The rows of a group lie close to one hidden flat surface of 12 dimensions, which may be shifted away from zero. Surfaces can cross.
In the rows, 128 means zero.
Some rows, each with its group after it:
[107 159 105 172 151 124 158  99 116 118 157 102  93 100 114 169  79 167
  65 111]  z973
[ 80 140 189 123  83  90 125 137 159 103 111 105 101 138 161  85  97 188
 153 109]  z19
[152  90 139 155 152  96 140 113 133 123 152 152 128  82 128 145 187 149
  89 119]  z734
[115  93 124 129 160  96 134 191 150 153 114  92  86 142 112 157 137 127
 142 142]  z734
[160 142 157 131 102 106  90  83 145 133 107 175 180  75 139  78 141 122
 117 113]  z670
[118 148 170  95 138  94 136 134 161  83 123 151 147 152 156 105 115 165
 160 125]  z19
[161 133 110  87 167 117 130 137 112 102 108 154 104 136  96 109  75 134
 141 131]  z670
[180 178 110 191 133 130 151 101 137 146  98 146 108 139 130 132  80 135
 120 188]  z19
[181 161 134 100 127 174 115 107 119 148 109 105 157 156 107 132 132 163
 146 136]  z973
[161  75 130 159 113 121 144 133 113 142 128 111  82 112  91  90 135 116
 129 125]  z19
[166  87 117 113 199  87 143 126 125 128 121 168 101 110 108 153 135 181
 150 135]  z670
[115 121 122 108 109 166 135 137 101 143 125  76  98 163 116 135 122 148
 154 136]  z19
[139 108  72 108 154 105 131 128 116 129 134 116 115  97 114 121  94  98
 114 127]  z670
[145 159 148 113 129 142 117 126 159 139  96  73 132 128 127 120 101 189
 119 117]  z19
[ 79 139 137  95 109 146 155 119 119 115 145  77 119 182 150 111 103 120
 190 182]  z19
[131 153 154 157 168 175 140 122 124 128 135 135 124 135  68 147 115  86
 100 137]  z670
[186 116  78  83 129 167 107 140  94 134 106 139 134 140 115 132 123 159
 128  90]  z734
[157 126 123  95 159 103 140 147 148  86 168  85 161 111 112 135 154 158
  66  69]  z973
[160  94 113 158  78 172 116 140 140 185 111  72 141 126 120  95 152  90
 136 111]  z19
[109 124 102 136 109 121 179 106 111 111 170 106 123 168 175 120 135  96
 166 208]  z19
[103 124 104 156 113 138 119  79 108 180 130 123 128 109 113 112  95  52
 171 168]  z670
[155 115 152 116 118  93 101 165 182 121  90 164 161 115 175 113 172 163
 118 102]  z670
[106 130 152 187 135  87 137 161 164 136 113 135  96 116 127 132 131  77
 102 182]  z734
[154 112 151 150 147 137 117 150 157 176  82 115 109 128 112 145 144 159
 142 143]  z670
[127 186 173 108 119 191 136 104 126 117 119  93 139 179 115 120 103 158
 152 150]  z973
[ 79 182 179 175 101 127 126  90 144 110 134 175 144 117 151 122 105 125
 116 125]  z973
[116 146 156 113 120 156 144 116 119 105 145  72 112 141 122 136 125 192
 104 109]  z973
[ 88 120 118 137 104 135 118 107  96 174 115  89  77 122 121 133 101 127
 159 164]  z734
[168 138 150  97 102 188 115 109 134 120 109 122 168 139 115  51 106 106
 149 103]  z734
[107 115  94 153 100 123 148 140 135 110 153 149 140 142 169 121 114 110
 132  91]  z734
[166 113  60 118 138 166 122 156 104 141 121 127 126 132 102 131 115  70
 105 119]  z734
[108 130 141  96 147  64 106 106 147 127 119 128 142  90 125  94  96 111
 156 147]  z19
[144 135 186 174 145  92 151 184 200 107  94 132 104 144 126 100 125 119
 116 159]  z734
[149 180 122 124 153 157 137 104 166 140 105 101 164 144 151 127  95 118
 138 189]  z734
[ 80 160 160 150 106 155 129 150 126 129 118 104  89 159 113 150  95 166
 122 100]  z670
[148  95 112 101  75  95 100 148 132 145 144  86 171 118 149 124 196 152
 127  71]  z973
[152 149 136 140 156 127  80 142 159 190  75 139 151 109  96 168 128 146
 130 103]  z670
[203 141 168 121 134 163 136  99 107 103 142 163 169 149  99 132 190 159
 114 122]  z973
[121  97  89 171 115 112 130  82  83 146 162 172 118  88 124 135 140  90
 123 131]  z670
[144 125 135 188 112 114  97  87 116 180 109 173 125  73  86 115 123  82
 123 127]  z670
[ 80 150 162 137 152 123 134 130 161  93 119 130 105  98 153 123  99 138
  82 135]  z973
[ 83 154 164 104 149 131 112  79 155 142 114 118 154 108 147 112  98 124
 173 166]  z973
[196 134  88 154 196 113 135 132 146 137 117 163 135 102  97 163 113 144
  91 113]  z19
[ 82 142 151 100 101 155 105 122  95 107 129 150 122 131 118 104 112  95
 127 115]  z734
[145 143  85 179 126 123 157 116 107 110 155 190 123 137 146 162 118 131
 106 122]  z670
[ 94 124 153  74  94 137  72 166  99 128  97 167 121 141 138 147 163 171
 140  81]  z973
[121 100 136  95 153 158 112  94 104 171 133 130 158 137  95 137 149 100
 207 146]  z734
[ 90 109 103 111 160 113 123 151 116 131 123 111  76 105 114 146  99 118
 112 131]  z973
[151 109 181 102 154 116 125 102 187 131 103  79 152  85 135  60 138 133
 136 160]  z670
[142 159 178  92 101 116  72 144 172 136  65 150 171 130 138  86 116 151
 159 101]  z19
[209 108 116  86 145 163  87 152 144 169  82  93 162 117  87 113 148 133
 125  91]  z19
[116 142 128 108 160 136 108 138 129 142 112  82 105  98  75 137  89 120
  93 109]  z19
[ 90 165 109 160 128 104 159 146 157  85 188 132 179 153 141 140 109  56
 103 100]  z973
[208  76 136 132 143 167 141 150 125 133 126 114 123 133  85 112 183 131
 109 106]  z734
[132  99 117 136 157 108 126  89 155 188 133  84 157  89 131 128 144 107
 163 164]  z734
[139 119 158 154  99  94 139 137 153 127  95 150 102 146 154  85 117 139
 171 167]  z973

New rows, each followed by its group:
[127  69 130 109 116 111  99 172 119 142 100 137  93 108 109 100 154  89
 132 124]  z670
[140 124  98 135 127 126 114 162 113 154 101 133  98 137 127 165 137 132
 121 147]  z734
[122 137 163 134 115 110 110 164 179 132  81 120 123 139 121  87  75 148
 157  84]  z19
[211 110 164 119 159 119 150 146 151  91 106 131 112 129 109  91 152 166
 101 148]  z973
[161 163 138 128 121 163 116 136  91 128  84 155  78 146 104 139 115 148
 103 168]  z734
[121  80  75 153 105 123 122 101 134 198 146  76 157  97 159 133 158 108
 159 128]  z734
[137 135 114 135 122 134 154 154 140 103 142 116 138 158 150 126 138 102
 112 146]  z19
[143  95 159 142 114 116 114 132 132 162 110 142 123 130 129 135 179 156
 164 131]  z734
[118 132 103 162 148 107 163 128 148 123 141 107 110 121 156 146 109 135
 107 154]  z734
[156 131  68 125 138 148 121 130  91 156 106 185 121 159 117 153  97 107
 173 146]  z734
[123 146 170 139 112  96 154  87 118 100 177 159 163 170 110 112 126 135
 196 119]  z973
[123 150 122 119 112 154 110 106 101 152 126 121 139 134 124 157 131 153
 134 118]  z973
[114 123 138 147 102  54  82  89 136 141 112 199 146  49 158 104 135 124
 117 114]  z734
[115 113  78  95 115 137 131 175 120 106 129 105 117 144 143 102 103  63
 116 130]  z670
[129 160 171 116 121 136 123  96 161 122 118 115 173 129 136  77 117  89
 150 170]  z19
[109 106 119 112 140 159 119 119 142 186 120  50 139 122 133 142 143 123
 159 156]  z670
[107 156 130 107 149 143 122 209 158  92 106 166 145 178 128 130 105  57
 121 118]  z670
[111  98 143 154 153 126 136 112 102 118 133 166  71  79 121 150 151 147
  77 137]  z973
[ 92 101 160 141 137 152 126 143 127 161 125  96  96 134 109 168 161 160
 138 122]  z670
[119 107  91 189  95  85 141  55 111 148 168 129 124  55 148 109 116 113
 108 129]  z670
[ 73 145 198 137 138 142 155 133 161  70 143 144 130 143 144  92 123  78
 118 162]  z973
[144 171 143  90 168 138 134 149 135  77 133 159 160 163 115 156 123 156
 108  98]  z973
[181 134 127 124 144 169 146 190 162 110  97 108 128 175 111 101 108 106
 118 128]  z734
[101 139 114 127 134  92  94 127 170 165  68 148 121  91 184 125  89 139
 151 160]  z973
[101 121  80 135 132 130 134 167 127 151 125 111 111 153 133 154 103  78
 146 147]  z734
[ 67 152 136 108 102 193 126 110  94 106 149 104 121 141 115 100  91  58
 119 136]  z734
[134 125 133 122 118 113 106 136 106 128 143 108 127 101  50 101 117  65
  98  88]  z973
[ 89  86 157 136 113  83 125 127 169 142 137 105 142 105 153  99 140 139
 171 101]  z734
[162 106 181 163 139 131 132 181 184 158  88  99 117 154 101 108 163 100
 148 168]  z734
[ 75 114 129 110 114 105  96 137 104 169 111 116  95 126 131 160 136 149
 164 141]  z734
[122  91 142 111 112 153 145 107 100 116 151 123 114 149 122 108 129 182
 173  84]  z734
[179 137 120 151 157 144 143 145 174 141 104 155 160 166 129 134 105 154
 171 104]  z19
[133 128 139 171 141 119 117 193 161 149  84 151  97 138 108 144 116 110
 116 120]  z670
[108 100  90 134 162  81 131 131  94 135 143 169  91 110  83 134  96  50
 147 151]  z19
[147 124 132  77 139  66 119 157 140 120  99  92  99 134 103 103  80 197
 162  97]  z973
[126 137 103 151 145 119 115 139 110 141  94 205  91 121 135 168 106 138
 122 140]  z973
[ 86 126 115 160 106  82 153 100 141 113 135 134  97 114 158  79  40 135
 167 120]  z734
[117 167 132 174 107 136 115 102 173 169 110  77 156  96 133 102  84  90
 114 137]  z670
[180 100  92 135 131 143 127 160 109 122 144 195 170 152 126 147 197  66
 117 123]  z19
[150 115  81  66 142 142  91 150 106 151 100 151 151 142 124 145 133 111
 163 125]  z670
[108 137 111 155  96 129 146 158 137 108 150 168 156 173 179 145 155  92
 135 132]  z19
[129 111 114 129 114 160  98 174 129 182  80  82  92 137  94 118 113  79
 135 143]  z670
[ 68 159  92 160 133  81 107  93 132 144 155 165 159  75 155 179 102 126
 103  87]  z973
[ 90 132 162 141  69 116 109 151 153 118 122 100 135 116 149  75 133  70
 105 122]  z19
[ 91 131 125 121 145  91 163 132  92  81 192 155 121 168 107 173 122 161
 147  84]  z973
[102 138 122 158 158 163 131  90 116 189 140 105 129 128  98 186 123 132
 158 144]  z670
[153 138 121 146 123 166 162 179 131  96 130 142 120 193 130 132 130 112
 120 131]  z19
[133 146 126 163 130 108 142 108 138 134 126 214 152 170 165 153 117 155
 203 136]  z19
[131 125 110  97 197 117 113 136 134 113 141 122 142  74  79 137 121  72
  61 109]  z973
[118  74  89 104 111 144 111 128  84 162 134 111 109 122 103 118 123 115
 169  90]  z734
[167  95 152 128 128 132 125 103 142 136 122 118 144  90 140  99 181 145
 112 139]  z670
[115  95  92 133 164  87 134 129 145 141 138 130 129  99 107 101  79  56
 158 127]  z734
[145 127 151 111 134  94 133 127 138  99 127 120 111 112 148 140 145 252
 100  84]  z973
[151 108 118 170 113 126 165 192 143  97 118 166  86 181 128 108 100 122
 138 103]  z734
[ 88 120 110 207 135  89 177 115 154 115 182 133 119 111 162 147 116 116
 108 126]  z19
[108 143 143 102 150 171 132 114 127 136 120 100 131 155  93 102  83  77
 178 164]  z734
[122 116 179  89 151 131 118 155 145  92 132 160 160 144 121 129 174 134
 130  94]  z734
[129 142 187 140 129 128 113 106 160 109 116 165 156  93 138  90 149 102
 102 141]  z973
[131 164 118 138  83 130 131 132 103 140 129 104 119 184  95 123  78 130
 172 114]  z973
[182 156 102 139 141 165 131  97 122 131 128 150 171 126 115 119 120  74
 111 154]  z670
